There are 5 hidden switches. A switch that is on adds its own fixed numbers to the row, and there is some noise. The rows also spread widely along 7 directions, which tell nothing about the answers.
In the rows, zero is written as 128.
Known rows, each followed by its switches (1 for on, 0 for off):
[148 100 101 127 160 134 124 97 159 153 127 118 178 111 157 143 162 102 122 114 109 92 121 103 128 143 109 104 148 135] -> 1 1 1 1 1
[134 122 122 149 119 162 137 101 122 125 138 110 139 121 145 132 151 104 130 99 127 131 121 128 134 111 111 109 129 143] -> 1 1 0 1 1
[150 122 141 134 150 126 121 76 99 119 155 109 137 98 132 139 127 81 149 93 111 121 103 108 163 127 131 127 127 132] -> 1 1 1 1 0
[142 114 113 131 127 146 140 97 125 114 145 109 127 119 140 137 135 126 137 118 115 101 132 125 144 117 103 111 113 139] -> 1 1 1 0 1
[137 118 114 123 177 136 124 117 145 148 167 138 154 121 151 158 134 130 145 123 110 113 125 151 129 117 128 120 106 153] -> 0 1 1 0 1
[147 110 128 130 138 128 117 107 136 105 123 111 148 103 142 133 145 100 135 108 96 94 120 122 139 135 126 108 129 149] -> 1 0 0 1 1
[147 101 128 136 175 124 108 108 150 125 151 130 164 96 136 155 150 102 153 102 95 96 117 132 132 133 134 120 146 152] -> 1 0 1 1 1
[150 136 129 134 158 155 122 130 120 135 169 127 131 126 138 180 107 104 145 115 130 131 121 153 137 103 118 116 103 150] -> 1 0 1 0 0
[141 111 127 129 175 121 115 98 122 120 175 128 147 99 137 159 122 105 154 101 103 102 112 127 153 116 126 125 119 140] -> 1 1 1 1 0
[146 115 102 131 156 138 124 115 136 146 157 136 159 119 159 166 135 107 131 110 119 110 110 125 134 113 105 106 120 139] -> 1 1 1 1 0
[125 109 128 129 147 135 122 81 114 113 143 110 144 97 131 126 140 120 152 96 108 109 123 114 155 116 126 124 129 117] -> 1 1 0 1 0
[154 126 141 120 166 91 108 86 116 124 138 121 149 102 149 141 146 89 135 108 114 103 96 104 147 128 155 127 99 139] -> 1 0 0 0 1
[128 112 107 132 172 153 134 95 140 144 181 125 154 120 139 167 120 120 145 114 131 105 129 133 149 109 99 121 127 130] -> 1 1 1 1 1
[137 91 102 131 145 97 117 106 135 105 149 136 148 93 156 135 166 144 147 111 94 85 112 122 130 113 132 120 110 152] -> 1 1 1 0 1
[132 112 120 123 165 173 120 88 138 147 128 96 147 122 124 139 137 119 145 114 121 114 146 112 143 127 111 119 152 118] -> 1 1 1 0 0
[122 117 117 146 130 164 135 76 118 138 147 114 135 114 131 126 164 142 152 100 152 136 125 118 140 103 115 130 143 105] -> 1 0 1 0 1
[130 112 115 140 136 143 130 98 126 139 139 131 156 104 150 127 162 129 152 96 109 131 115 132 133 119 123 116 139 128] -> 0 1 1 1 0
[134 112 105 115 181 122 122 107 147 151 164 143 170 111 157 160 128 131 143 121 108 104 115 132 139 119 118 115 112 125] -> 0 1 1 1 0

New rows. What belongs after each?
[144 122 116 112 135 131 142 120 139 117 136 115 148 119 157 138 118 115 122 126 93 87 128 137 143 136 111 98 98 150] -> 0 1 0 1 1
[121 114 102 153 152 179 128 88 136 170 148 127 163 118 149 147 169 129 143 94 152 150 118 124 125 99 105 123 158 106] -> 1 1 1 1 0
[147 142 140 99 180 137 127 113 136 149 152 115 144 134 140 165 92 101 129 136 120 103 128 140 151 134 129 113 86 138] -> 0 0 0 0 1
[135 125 111 147 156 159 117 149 147 135 156 142 149 122 148 181 132 124 143 104 119 128 122 167 116 96 114 108 114 157] -> 1 0 0 1 0
[130 125 134 127 170 147 125 103 143 149 149 126 159 114 143 145 138 117 150 109 120 126 125 142 138 124 134 121 127 131] -> 0 0 0 1 1
[127 118 122 142 107 156 129 92 110 115 119 102 126 110 140 113 162 137 144 96 125 134 126 115 137 103 123 121 127 122] -> 1 1 0 0 0
[147 132 124 135 154 115 123 77 123 156 146 124 166 109 161 144 165 89 125 104 147 130 87 99 143 120 135 122 121 113] -> 1 0 0 1 1
[152 131 136 142 153 164 128 95 125 176 129 117 155 128 149 132 171 85 136 99 133 164 114 128 117 124 143 125 142 149] -> 0 1 1 0 1
[132 115 132 130 155 177 123 111 140 121 137 98 131 128 120 140 127 118 142 113 112 114 152 143 136 117 116 118 130 156] -> 1 1 0 0 1
[136 127 140 127 127 153 135 83 110 129 121 98 140 111 135 110 137 102 142 100 113 128 126 118 155 134 127 113 132 120] -> 0 1 0 1 0
[138 113 114 128 146 129 122 82 141 141 119 113 166 106 151 130 170 112 131 107 127 104 111 99 139 131 121 110 137 111] -> 1 0 0 1 1
[126 103 113 149 142 168 132 97 137 122 153 117 148 111 130 139 149 129 151 97 114 117 139 140 135 113 107 120 151 142] -> 1 1 1 1 1
[139 120 134 152 156 167 117 103 117 140 152 116 136 118 129 148 147 107 154 94 128 151 123 135 129 102 133 131 137 145] -> 1 1 1 0 0
[142 113 111 110 162 130 115 105 141 147 118 111 156 116 152 145 146 115 124 123 112 98 121 102 135 126 122 109 117 127] -> 1 1 0 0 0
[138 111 110 130 154 126 122 108 136 140 145 140 159 103 155 140 151 124 148 103 103 114 112 132 133 125 130 115 123 135] -> 0 1 1 1 0
[135 108 113 156 130 119 130 94 114 115 169 139 147 97 156 139 167 123 148 93 116 120 97 129 135 102 123 124 120 142] -> 1 1 1 1 1
[151 133 130 138 143 155 134 105 121 134 153 106 140 126 145 158 123 79 122 107 125 129 118 135 142 117 114 114 114 155] -> 1 1 0 1 1
[126 99 111 129 168 133 124 80 140 136 158 123 163 101 139 142 151 127 150 108 116 95 125 116 147 121 112 123 140 119] -> 1 1 1 1 1
[141 115 116 148 161 176 119 128 152 147 149 124 150 132 144 161 148 113 137 109 120 129 136 150 110 109 116 117 138 167] -> 1 1 1 0 1
[135 124 125 139 154 159 126 100 121 132 165 120 138 113 127 158 119 113 155 108 134 126 126 136 154 113 110 119 131 119] -> 1 0 1 1 0
[139 106 130 143 158 184 127 101 149 135 137 101 152 118 120 142 138 98 145 103 108 113 148 135 136 129 109 114 165 151] -> 1 1 1 1 1
[120 116 121 126 144 159 142 91 124 127 155 116 129 115 127 125 134 145 158 114 117 119 143 142 148 116 115 125 119 129] -> 0 1 1 0 1
[111 113 128 142 169 142 125 88 122 116 189 125 142 106 128 151 130 131 161 100 123 115 125 142 151 96 122 140 119 129] -> 1 1 0 1 1
[143 124 114 136 114 167 147 91 127 146 124 111 153 123 153 120 155 112 129 106 128 129 125 119 136 131 107 105 143 126] -> 0 1 1 1 1
[139 135 131 127 143 169 124 127 124 142 129 114 134 135 145 145 126 115 133 117 112 141 134 150 127 118 125 109 109 153] -> 0 1 0 0 0
[155 123 131 135 148 130 128 108 116 122 162 121 133 117 144 158 127 96 135 112 114 116 114 135 139 114 125 120 101 163] -> 1 1 1 0 1
[147 101 130 109 213 83 102 83 153 156 150 139 191 89 155 141 154 93 146 112 84 84 101 106 142 153 156 125 130 137] -> 0 1 1 1 1
[136 128 123 132 152 179 131 102 130 152 141 103 149 132 139 155 124 101 129 109 136 130 134 126 140 113 101 111 133 124] -> 1 1 0 1 0
[145 134 127 119 142 141 142 82 114 145 148 113 138 125 145 134 127 109 134 121 129 121 119 121 152 125 124 118 106 129] -> 0 1 1 0 1
[129 117 114 134 165 160 119 100 147 169 133 132 170 111 143 136 161 129 156 103 128 136 124 132 129 125 126 117 155 113] -> 0 0 1 1 0
[148 127 132 125 146 155 131 117 133 131 140 119 137 120 133 143 126 117 148 118 109 119 136 152 136 130 128 113 119 150] -> 0 0 1 0 1
[142 113 106 128 160 141 120 119 145 135 153 132 154 111 146 170 124 119 143 114 115 99 123 134 141 120 104 104 124 128] -> 1 0 1 1 0
[138 110 117 121 150 124 120 113 133 106 142 117 147 107 142 151 118 117 137 113 92 83 125 124 150 124 112 105 109 142] -> 1 1 0 1 0
[125 104 119 138 131 182 127 92 128 126 115 97 129 114 122 118 154 136 152 98 116 120 149 121 139 118 110 120 158 127] -> 1 1 1 0 0
